There are 4 nested groupings, the coarsest first. Each group lies inside one group of the grouping before and may be the whole of it. The rows also spread widely along 16 directions, which tell nothing about the answers.
In the rows, zero is written as 128.
Known rows, each followed by its group in each grouping:
[ 56 123 181  89 121 144 137 114 179  55 170  94 150 137 129  86 108 104
 148 150 138 116 153 148 165 163 109  65 168 119]	Miz K298 Fad Digag
[186 150 105 167 158 180  80 125  50 163 110 103 182 137 142 159 136 123
 118 151 114 142 134 105 151 158 176 131 157 138]	Pitu K729 Nasum delag
[162 147  42 135 124 120 181 141 129 188 121  92 136 114 115 137 164 131
 144 177 163 135 131 150 122 119 146 165 190 101]	gapu K32 zegi dite
[121 106 164 146 122 111 126 138 124 116 151 100 121 134 112 124 135 149
 148 144 132 148 165 143 133 127 141 134 125  87]	gapu K746 fam Raf
[179 115  93 118 139 117 120 124 120 122 103 133 111 103 113 100  99 138
 120 140  92 148 112 180 140 131 103  99  92 160]	Pitu K721 Ker Zev
[117 110 138 150  95 112 153 157 151  65 227 133 167 123 115 138 180 118
 126 142 169 137 204 124 114 132 135 142 124 138]	Miz K298 zud duso
[113 105 131 119 113  99 152 151 146 109  93 120  91 118 108 116  97 106
 127 127  70 112 143  91 131 130 109 133 110 166]	Pitu K331 Dozeg Kole
[104 146 124 136 146 147 121 154  81 117 113 120 127 138 115 217 116  80
 100 111 138 108 114  54 160 109 101 100 120 143]	Miz K298 tisi binil
[155  86 104 157  82  49 174 164 121 117 140 124  91 138 103 122 178 141
 141 148 113 137 140  78  83  93 135 189 139 140]	Miz K588 Nonu Dure
[111 158 163  92 170 139 108 103 132 125 135 163 101 110 160 107 114 134
 151 158 162 162 178 108 109  87 130 127 140  86]	gapu K746 fam kile
[110  75 126 100 196 157 179  59  95 133 144 155  75 204  85  49  58  72
 156 153 153  59 106  51 176 217 134  23 112 117]	Pitu K331 Dozeg bokif
[107 126 148 140 189 137  84  98  97  73 201 142 139 124 146 150 140  70
 129 132 154 117 169 118 152  84 116  92 111 131]	Pitu K721 Lafa mik
[126 118 129 149 157 141 126 142  96 188 142 103 126 136 100 139 157 130
 151 161 150 141 158 104 139 144 174 154 141 103]	gapu K32 Rop gefo
[112 162 115 129 153  83  67 132 127 136  81  79 114  96 168 190 148 103
 124 125  72 146 136 162 143  21  85 165 134 111]	Pitu K729 sala Noto
[148 161 120  98 108 102 148 116 129 142 114 127 125 203 142 139 141 119
  97 114  99 142 123  76 112 165 107 105 125 118]	Pitu K721 Lari mekem
[159  99 108 128 145 119 107 112 104 104 132 114 134 132 111 129 107  92
 124 148 132 119 130 149 174 125 115  98 122 136]	Pitu K729 gubak Zamil
[ 60 116 140 139 164 110 150 122 143 128 181  94 106 140 124 113 144 115
 156 129 120 110 147 146 133 136 115  96 119  97]	gapu K955 vit Zir
[124 127 144 194 149 112 104 113 117 108 141 114 123 105 189 126 145 140
 141 143  86 132 168  97 108  56 117 150 126 118]	Pitu K729 sala lumin
[102 132 143 168 157 134  78 133  80 121 130 112 130  97 162 157 122 137
 122 147 143 134 127 117 140  53  91 119 141 122]	Miz K588 Nonu fup
[ 98 122 126 185 121 137 158 135 126 123 178 123 154 107 154 115 111 157
 120 144 154 103 179 124 112 121  96 113 120 122]	Pitu K721 Ker sul
[119 106  87 145 203 125 135  88 119 172 181 120 104 163 117 167 179  66
 133 169 202 126  94  91 177  74  88  83 138 111]	gapu K32 zegi nav
[110 134 136 171  92 114 133 149  98 116 155  86 167 133 154 164 120 126
 110 135 163 109 172 105 133 111 111 132 159  98]	gapu K32 Zub Remir
[136 119 175  96 103 105 130 148  98 104 100 118 105 167  93 147 108 119
 129 143 121 141 118  63 128 133 139 138 156 110]	Pitu K721 Lari lol
[ 85 160  77 160 188 150 192  87 171 209 109 127  89 141 182 104 146 126
 145 150  92 102 141  48 109 109  97 116 130 116]	Pitu K729 sala Noto
[135 110 154 153 110 140 156 176 126  73 210 115 160 129  78 170 188 123
 136 154 152 157 135 116 118 147 161 146 156 132]	Pitu K331 Dozeg Kole
[103 158 146  85 169 113 109  88 142  75 163 110 119 133 162 104 154  77
 173 144 116 133 176 141 126 106 163 122 168  80]	gapu K32 Rop gefo
[126 138 146 112  81 141 195 182 179  41 181 124 138 133  80 123 158 165
 123 102  82 161 129 172  99 215 130  89  87 136]	Miz K588 Nonu fup
[118 114 130 131 167 135 127 121 154 124 157 123 117 139 117 147 170  91
 131 154 117 150 113  94 149 109 108 107 131 156]	Pitu K729 gubak Zamil
[103  98 115 123 146  52 108 147  65 206  89 120  74 120  91 164 109 110
 143 154 176  97 197 101 134  47 127 216 118  76]	Pitu K721 Lari mekem
[133  77 151 140 149 129 131 141 120 106 161 163  91  99  91 112 100 121
 132 150 157 139 159 101 140 113 115 105  73 155]	gapu K32 Rop gefo
[ 86 150 111 142 104 108 150 158 118 114 161  91 159 148 149 153 144  87
 103  80  63 100 145 104 107 179 121 103 134 181]	gapu K746 fam kile
[ 93 165 146 100 157 143 124 128 148 106 109  94 115  95 135 162 114 125
 158 161 159 146 138 161 151  67 117 127 178  50]	gapu K746 fam kile
[152 131 133  99 129 117 127 109 126 155  94 132 108 156 133  74 113 139
 137 152  94 148 146 101 118 163 143 134 137 123]	Pitu K331 Dozeg bokif
[131 128  81 179 177 140 117 124 106 232 128 115 124 127 140 163 153 140
 106 149 151 151 115 119 149  98  84 110 108 139]	gapu K746 fam Raf
[140 131 107 118  93 106 145 195 113 144  54 129  96 108  80 174  99 138
 103 105  98 127 175 102 130 130 117 172  67 137]	Miz K588 Nonu fup
[150  67 150 154 126  83  88 153 105 134 110 107  90  85 104 118 120 142
 142 175 122 168 113 128 141  56 114 156 137 156]	gapu K32 Rop gefo
[116 181  90 163 154 167 130 136 106 143 149  67 185 128 148 173 163 127
 129 116  92 115 148 183 137 169 153 118 137  92]	Pitu K729 gubak Zamil
[ 68 147 143 113 157 128 127 141  99 137 133 121 102 108 139 138 104 117
 136 125 123 116 118 113 112 110 107 106 136 126]	gapu K32 zegi nav
[224  77 126 129  91  71 154 120 123 106 144 133 112 188  83 116 174 125
 138 186 160 173 125  73 128 116 153 160 163 109]	Pitu K721 Lari mekem
[117 103 122 130 164  96 122 134 103 164 165 144  97 151 106 144 159  86
 125 131 140 135 147  72 127 121 121 129 102 158]	gapu K955 vit Zir
[ 99  92 167 120 173 134 114  78 133 137 190 154 114 150 141  33 114 143
 146 158 130 138 145 134 125 164 109  66 104 141]	Pitu K729 sala Noto
[112 108 154 157  92 120 139 126 100 130  97 104 136 109 166  28  51 179
 152 153  74  94 181 111  96 168 151 142 163 132]	Pitu K729 sala lumin
[157  85 119 164 101 124 133 144  76 169 140 129 156 176  94 139  98 125
  77 133 156 114 145  74 158 184 102  96  93 169]	Pitu K721 Lari mekem
[ 85 104 137  86 175 111 114  99 150  94 156 134 102 104 128  95 112  72
 156 168 143 118 134 138 151  79  97 102 159 148]	Pitu K729 sala lumin
[138 121 153 135 122 119 112 123 157 105 141 101 141 139 136 129 150 133
 128 151 107 163 142 138 146 115 110 123 135 118]	Pitu K729 sala lumin

New rows. What belongs after each?
[162 155 129 120 150 166  94 101  78 142  82  91 154 198 130 165 105  98
  97 127 109 131  89  89 192 172 121  65 144 114]	Pitu K721 Lafa mik
[152  89 166 118 112 124 125 154 105 132 148 128 137 178  68 133 150 109
 129 144 124 147 165  65 139 195 179 151 123 147]	Pitu K729 gubak Zamil
[136  89 154 179  77 136 194 144 204 122 128  77 140 144 110  70 143 189
 152 169  78 145 178 118 131 187 148 143 131 106]	Pitu K729 gubak Zamil
[ 96 123  97 156 120 130 174 185 127 168 131  72 135 106  88 167 155 140
 132 156 118 128  78 138 125 131 117 147 179 145]	Pitu K331 Dozeg Kole
[ 97 131 116 120 119 100 141 119 124 188  90 122 103 138 150  65  99 158
 139 136  97 110 182 106 106 153 124 140 117 121]	Miz K298 tisi binil
[115 107 141 106 142  95 120 129  91 182 150 133 102 156 101 118 126 158
 121 159 166 158  69 137 115 121  84 102 138 122]	Pitu K721 Lari mekem
[128  91  98 158 177 119 134  68 107 207 139 129 114 154 147  38 129 118
 173 178 136  87 231  88 134 153 179 157 127  99]	Pitu K729 gubak Zamil
[136 122  95  87 163 105 147 129 119 109 136 156  89 146  95 162 148  34
 123 132 117 118 111  48 133 108 122 118 134 189]	Pitu K721 Lari lol
[146  77 131 188 129 164 154 135 117 158 140 117 138 135  94 100 104 160
 119 167 140 128 136  99 159 173 120  93 105 152]	Pitu K721 Lari lol
[ 92 135 104 173 148 152 167 129 144 177 145 105 139 133 138 155 133 121
 123 146 167 107 180  90 150 123 107 117 128 102]	gapu K746 fam kile
[114 134 141 114 167  83  69 131 104 163 154 132  99 121 140 155 168 121
 124 129 128 176 132 143 114  68 102 139  99 128]	gapu K32 Rop gefo
[116 136  98 153 133  89 157 129 117 169 141 115 110 119 158 105 155 163
 146 149 101 131 117 128  71  99 115 156 154 119]	Pitu K729 sala lumin
[105 120 112 129 152 142 157 123 168 150 101 115  98 116 136 107 128  87
 140 164  97 127 124  52 145 112 113 113 163 182]	gapu K32 zegi nav
[ 98 109 167 112 102 108 149 157 172  91 141 113 106 101 113  94 112 146
 141 141 101 151 149 141 116 131 112 120 122 140]	gapu K32 Rop gefo
[ 99 141 126 167 110 128 186 143 181 157 131 108 115 134 153 131 134 168
 114 133 114 139 146  90 111 123  78 110 103 111]	gapu K32 Rop gefo
[123 171  93 127 137 153 135 132  77 111  72  96 135 100 155 157  52 123
 109 134 112  98  62 134 141 104  82  74 177 126]	Pitu K721 Lari lol
[126 162 113 112 194 121  95 111  81  88 203 121 143 141 141 157 198  71
 152 112  91 132 126 160 105 134 174 116 138 126]	Pitu K729 Nasum delag
[119  98 132 203 158 130 111 127 123 169 123 113 122  85 142 131 136 136
 147 184 150 123 226  87 147  51 136 188 125 111]	Pitu K721 Lari mekem
[129 133 123  86 155 132 149 112 145  75 140 137 112 126 114  89 129  74
 158 139  84 118 164 117 125 161 169 114 141 150]	Pitu K721 Lari mekem
[133 108 148 135 159 125  93 115 107 144 112 101 115 184 111 144 140  95
 121 112  63 132 132  94 170 168 132 100  79 136]	Pitu K729 gubak Zamil
[126 129  81 120 141 132 152 120 167 110 112 107 116  71 124  98 105 141
 149 167 137 129 134 205 155  96  95 103 136 113]	Miz K298 tisi binil
[116 135  87 125 132 115 168 130 136 168 124 129 113 131 134 114 115 119
 123 131 125 115 150 107 117 143 108 114 125 143]	gapu K746 fam kile
[115 134 121  98 150 131 133 141 127 149 139 135 119 124 101 133 135 114
 124 144 128 145 127 131 127 141 119 118 128 153]	Pitu K721 Lari mekem
[116 140 179 147 142 123  87 108 112 187  94 138 110 125 181  64 102 199
 146 142  85 148 233 106  92 129 148 174  85  80]	Pitu K729 sala lumin
[109  91 124 143 160 132 125 137 102 134 162 126 125 123  93 143 121  94
 129 143 147 106 148 114 156 133 120 113 106 150]	Pitu K729 gubak Zamil
[120  47 100 113 148  73 167 157  91 126 177 129  78 141  30 163 146  65
 139 166 177 111  37  94 145  93  97 116 159 178]	Pitu K729 sala Noto
[129 145  79  71 138 117 187 134 119 152 131 125 107 165  89 137 133 111
 128 141 134 127  44 127 113 169 109  90 165 129]	Pitu K729 gubak Zamil
[143 122 119 104 140 153  96 161 105 155 130 149 143 121  89 173 136 105
  89 155 168 174  93  99 160 129  95 103 132 204]	Miz K298 zud duso
[ 88 118 136 151 157 142 140 110 169 105 120  97 106 133 138 111 129 117
 143 135  89 114 159 115 168 121 102  90 101 113]	Miz K588 Nonu fup
[133 169  83 132 109 148 149 172  93 184 151 144 174  79 138 131 123 148
 115 147 178 129 216 133  83 157 159 176 149 141]	gapu K32 Zub Remir
[ 97 172 131  83 153 141  78  98 115 156  91  96 153 138 175 133  89 107
 112 152 135 133 105 143 163 109  77  88 189 116]	Pitu K729 sala lumin
[157 101  71 210 115 175 165 155 123 237  81 101 147  94 115  92 111 209
 120 195 150 138 150 115 149 151 119 147 138 147]	Miz K588 Nonu fup
[142 128 109 145 122 139 151 130 123 114 154 102 159 148 124 146 150 104
 116 158 141 132 102  95 144 132 116 104 184 152]	Pitu K721 Lafa mik
[124 148 134 153 118 162 148 156 115 140 138 123 151 112 136 143 113 160
 115 142 146 146 143 106 115 145 122 114 143 128]	gapu K746 fam kile
[ 78 164 156 114 155 143 159 130 115  79 154 102 121 130 125 154 126 122
 171 132 132 101 154 133 115 125 158 131 155  35]	Pitu K729 sala lumin
[157 141 129  91 134  83 137 136  89  83 140 112  99 173  98 174 174  98
 149 125  98 147  74 111 103 120 157 140 159  91]	Pitu K729 gubak Zamil
[ 98 105 147 134 126  95 126 139 129  99 218 122 143 139 122 137 160 125
 117 132 144 141 120 155 114 122  86 100 118 141]	Pitu K729 gubak Zamil
[172  88 116 149 156 127 110 119 109 155  99 101 109 126  92  95 135 130
 152 166  86 147 132 138 163 139 159 137 122 144]	Pitu K721 Lafa mik
[142 141 130  99 109 109 123 131 117  74 160 112 159 139 128 136 132 104
 126 139 133 134 139 154 127 134 131 122 168 117]	Pitu K729 sala Noto
[122 128 157 144 131 105 110 137 103 119 156 123 121 135 144 107 181 146
 156 140  86 157 155  94  83 127 172 164 145 133]	Miz K298 zud duso
[ 64 181  93 134 151 164 178 116 170 188 129 106 141 142 169 134 122 134
 104 130 123 107 133 111 129 149  65  75 132 121]	Pitu K721 Lari lol
[143 130 104 149 107 107 143 137 120 102 131 126 129 123 142 142 127 129
 112 134 129 130 132 105 123  99  95 116 126 140]	Miz K298 tisi binil
[ 87 106 151 131 123 126 113 149  99 121 125  77 137 104 116 111  92 110
 147 147 116 104 152 138 150 142 144 126 169 140]	gapu K32 zegi dite
[152 136 103 124  81  86 130 115 125  89 123 120 155 142 174 122  83 119
  88 129 131 112 145 127 127 107  64  99 138 134]	Pitu K729 Nasum delag
[118  99 149 151 125 130 159 168  96  96 151 110 115 112  95 117 127 148
 152 144  82 129  74 107  93 152 149 120 158 165]	Pitu K729 Nasum delag
[ 80 123 150 141 143 140 129 155 139 151 167  75 146 129  92 145 163 145
 139 139 116 143 143 182 145 162 133 121 122 109]	Pitu K721 Lari lol
[131  75 155 155 120 118 124  92 101 128 135  89 142 195 129  97  97 112
 128 168 146 104 116  72 179 149 110  83 169 114]	Pitu K729 sala lumin
[ 76 112  80 137 200  88 149  85 149 152 173 124  80 148 141 100 160  70
 142 109  74  85 144 134 132 124  91  88  67 148]	Pitu K331 Dozeg bokif
[208 122 109 154  62  60 131 119 146  93 138  88 148 167 161 121 170 143
 110 141 103 172 138 140 122 109 109 134 145 108]	gapu K32 Zub Remir
[146 120 122  88  91  69 122 133 132  75 117  94 120 149 126 128 115  88
 109 114  82 139  91 148 142 132  88  87 142 159]	gapu K32 Zub Remir
[112 129 180 113 120 153 122 153 151  58 185 133 145 118 120 147 127 122
 100 129 133 175  92 130 136 141  78  52 123 175]	gapu K32 Zub Remir
[ 99 171 170  96 142 111  86 141 123 117 154 118 128 134 149 166 171 111
 129 121 115 173 154 116 105 102 135 144 140 110]	gapu K32 Rop gefo
[132  76 106 133 116  92 169  82 138 124 127  98 112 175 130  56  83 102
 143 160 139  87 139 106 166 153 108  76 159 114]	gapu K746 fam kile
[171 125 114 100  96 125 148 187 108  71 118 114 138  82  64 145 117 123
 140 146 110 142 133 170 121 150 171 160 157 151]	Pitu K721 Ker Zev
[165  82 111 176 108 115 150 142 107 148 128 115 133 137 101 111 117 144
 124 148 118 119 165 108 138 154 136 142 103 139]	Pitu K729 sala Noto
[137 127 131 107 115 128 144 155 138 136 158 130 133 130  97 133 135 153
 112 138 148 176 112 161 121 159 104  97 121 141]	gapu K746 fam Raf
[158 133 155 123  81 133 131 167 103 131 127  87 161 130 106 111 138 169
 145 163 126 169 145 140 110 182 189 162 194 108]	gapu K32 Zub Remir
[ 96 159  79 141 172 152 140  99  92 197 129  96 143 120 160 116  87 169
 128 157 169 104  88 199 138 125  74  73 153  69]	Pitu K729 sala lumin
[147 145  52 174 147 120 138 132 104 155 163 124 152 113 145 163 183 104
 121 137 145 119 179 119 123 101 135 152 120 141]	Miz K298 tisi binil
[171 170 123  97 116 163 148 121 154 172  63 126 136 137 136  85 103 184
 139 166 113 163 188 128 118 180 163 154 139  73]	Pitu K729 Nasum delag
[143 157 104  92 133 153 142 108 134  98 119 108 142 178 130  92 126 110
 119 104  55 129 104 147 146 231 132  45 119 147]	Miz K588 Nonu fup
[ 98 127  89 101 149 107 155 154  87 164 158 125 119 109  94 135 144 100
 149 158 157 107 119 125  99 124 147 159 186 150]	Pitu K721 Ker Zev
[142 108 114 169 106 121 139 142 109  73 168 110 154  87 143 133 104 132
 117 157 162 132 108 150 131  84  87  94 171 153]	gapu K746 fam Raf
[ 96 111 114 158 124  81 140 144 153 122 117  91  94 117 141 153 129 100
 112 107  71 113 132 113 141  85  65 110  90 157]	gapu K32 Zub Remir
[117 138 116 122 179 131 146  71 157 160 151 138  98 169 147  97 160 138
 151 162 162 143 148 113 140 115 110  92 112  64]	Miz K298 tisi binil
[118 125 112 139 104 103 133 156  80 128 147 108 144 132 117 136 125 140
 121 127 145 110 155 143 118 141 126 137 133 114]	Miz K588 Nonu fup
[131 182 162 109 164 165  97 112 112  49 156 143 145 109 163 140 127 116
 140 124 111 144 178 139 114 120 155 111 124  94]	Pitu K721 Ker Zev
[134 116 100 123  98 142  83 183  78 114 118 108 191  68 100 175  80  98
  87 159 200 121 155 163 184 104  97 132 171 183]	Miz K588 Nonu Dure
[102 196 112 107 178 134 128  93 122 143 142 113 128 142 179 130 163 120
 153 139 115 128 150 135 100 111 143 131 165  68]	Pitu K721 Ker Zev
[133 112 101 156 134 122 156 149 118 139 172  81 148 140  90 165 178 125
 139 156 143 135 101 157 142 134 132 132 158 110]	Pitu K729 sala lumin
[134  81  92 163 131 107 137 107 125 205 108  98 118 150 129  93 100 133
 116 162 142 120 129 116 169 131  81  96 127 146]	gapu K746 fam Raf
[116 100 147 149 113 110 158 139 134 126 143 118 111 144 118 119 118 139
 128 141 130 133 136  87 126 131 107 110 126 128]	gapu K746 fam kile
[ 77 142 126 134 147 109 159 152 130 116 144  63 114 150  93 200 164 106
 145 109 104 102 127 155 146 123 125 129 117  62]	Pitu K721 Ker Zev
[ 28 137 151 135 156 125 102 121 128 150 110  82 120  96 171 107  99 127
 148 147 109  99 149 131 143  88  90 115 161 122]	Miz K298 Fad Digag
[175 133 139 142 113 125 138 108 115 109 122 118 135 225 128 151 133 115
  93  97  86 128 148  64 153 192 122  81  68 104]	Pitu K721 Ker Zev
[131 144  86  93 137 122 162 127 160 165 140 123 133 171 114 148 169  91
 113 146 132 142 111  95 132 151 106 114 151 152]	Pitu K729 Nasum delag
[177 130  46 149 119 129 157 179 133 196 138  78 160 117  71 163 193 128
 119 138 111 158 144 193 146 186 162 156 114 153]	gapu K32 Rop gefo
[158 156 142 113 165 163 124 134 127  82 101 142 103 114 105 170 120 115
 137 126 104 150 158 117 146 118 147 123  84  95]	Pitu K721 Ker sul
[ 67 137  70 142 169 119 184 111 121 123 197 122 128 113 146 135 134  83
 137 147 177  68 123 123 118  86  84  93 168 128]	Pitu K721 Lafa mik
[ 99 135  97 131 128 152 142 148 139 141  76 110 129  73 131 123  74 117
 124 150 122 101 164 118 159 116 102 123 138 161]	Miz K298 Fad Digag
[119 128 126 132 112 110 172 158 117 145 162 136 108 127 120 121 142 162
 126 143 135 154  87 104  75 132 106 117 144 145]	gapu K32 zegi nav
[108 117 177 185 126 158 109 134 162 141 137  86 155 136 143 121 142 172
 113 142  84 163 161 131 155 150 104 101  97 132]	Pitu K721 Lari mekem
[144 159 126 118 135 144 131 122 161 109 109 115 134 125 138 125 131 129
 132 131  88 144 187 145 138 143 138 129 106 104]	Pitu K721 Ker sul
[124 155 133 144 163 194 124 135 118 148 128 108 157  92 134 132 135 151
 153 184 143 151 140 131 132 129 162 140 185 107]	Pitu K729 gubak Zamil
[104 146  34  91 173  97 208 137 125 178 112 136  54 118  90 142 153  99
 158 137 123 101  81 113 100 108 118 132 136 128]	Miz K298 tisi binil
[186  86 130 189 146 125  50 154  59 145 139 100 159  80 103 167 165 126
 133 191 154 173 152 140 160  60 163 189 161 155]	Pitu K721 Lari lol
[132 122 122 134 102 119 143 140 127  97 152  88 153 117 131 112 134 118
 142 163 132 133 128 138 128 129 138 124 198 135]	gapu K32 zegi nav
[218  87  65 147 143  94 120 103  59 180  91 104 107 172  89 154 112 130
 114 178 185 138  53 141 186  94  92 106 137  82]	Pitu K331 Dozeg Kole
[ 61 143 117 112 153 113 146 130 112  99 154 119 110 125 136 120 114 102
 139  97  91  84 136 142 114 148 112  86 105 133]	Miz K298 zud duso
[135  84 118 178 111  56 158 140 144 204 160 101 102 154 113  96 199 191
 150 157 104 158 155 137  86 121 129 190 105 101]	Pitu K729 sala lumin
[147 143  64 170  70 150 224 188 182  96 173  49 195 117  83 177 179 155
 108 141 121 140  85 212 141 177 105 102 166 132]	Pitu K721 Lafa mik
[118  91 114 181  82 107 148 201 147 114 136  57 153  64  90 151 143 138
 136 146  96 136 161 181 140 117 134 170 151 168]	gapu K746 fam Raf
[109 116  90 161 132 122 189 104 175 141  98 101 101 147 150  93 102 117
 126 134  74  87 139  88 148 141  82  89 108 133]	Pitu K331 Dozeg Kole
[ 99 111 131 166 171 132 130  86 138 126 173 101 128 153 159  86 152 113
 144 141  85 113 131 118 140 142 114  76 125 142]	Pitu K721 Ker Zev
[ 93 130 125 156 135 126 118 139 120 146 165  78 159 131 146 137 163 102
 130 143 113 128 140 115 135 134 133 123 172 153]	gapu K32 Rop gefo
[176  99 159 142 144 136 109 113 104  82 178 158 119 144 109 107 143 162
 133 157 168 176 137 135 135 125 127  94  91  99]	Miz K588 Nonu fup
[146 128  63 136 153  91 173 136 121 112 153 102 101 118 102 176 172 110
 147 149 135 127  66 163 120  70 106 130 151  98]	Pitu K729 gubak Zamil
[ 99  79 223  99 128 141 100 136 118 102 186 109 142 206  66 131 146  75
 131 140 148 146 156  63 182 209 163  89 130 140]	gapu K32 zegi nav
[ 94  99 132 142  98  99 167  93 161 107 140 113 120 147 173  44  56 142
 117 132 115  94 148 126 133 149  55  47 120 135]	gapu K746 fam Raf
[113 152 104 161 151 138 133 110 136 197 127 112 125 163 173 139 132 145
  83 108 101 141 105 108 138 145  49  55  75 139]	gapu K32 Zub Remir
[102  93 119 148 149  93 139 140 122 102 181 103 110 130  98 159 155  96
 130 134 128 119  91 145 145  97  88 102 120 139]	Pitu K331 Dozeg Kole
[136  97 133 153 104  90 146 125 115  77 146  74 136 143 117 115 133 109
 162 161 126 100 167 129 143 118 161 158 178  76]	Pitu K331 Dozeg bokif
[ 75 147  98 123 167 173 166 127 136 172 105  98 117 121 112 117 106 140
 145 148 138 100 133 147 158 160 115  92 133  90]	Miz K588 Nonu fup
[125  97 145  89 128 126 179 124 154  89 156 124 106 166  61 108 106 125
 146 141 146 122 130 154 157 186 122  82  98  80]	Pitu K729 sala lumin
[146  93  44 121 150  90 190 118 145 209  96 108  77 161  83 107 149  97
 137 158 101 110  90  99 145 143 110 125 132 163]	Pitu K721 Ker Zev
[102 195  98  39 180 107 144 127 142 155  78 172  53 100 130 157 115 101
 141 129 130 136 151 114  93  67 105 163 112  85]	Pitu K331 Dozeg bokif
[125 104 141 124 182 119  89 108  64  75 158 133 114 145 106 170 113  46
 129 130 150  99 131  93 173  93 124  89 118 130]	Pitu K721 Lari mekem
[ 98 185 107 143 202 165  91  93  56 102 121 106 143  88 198 131  92  91
 155 124  85  78 143 141 123 100 152 105 167 105]	Pitu K729 sala Noto
[118 109 119 115 150  85  97 111 115 148 102 125  88 109 144  65 116 127
 150 139  73 129 148 142 122 112 122 131 111 159]	Miz K298 Fad Digag
[122 132 151 202 163 173  92 136 107 155 194 127 159  93 164 131 159 181
 114 149 139 179 133 144 116 114 104  94 101 150]	gapu K32 zegi nav
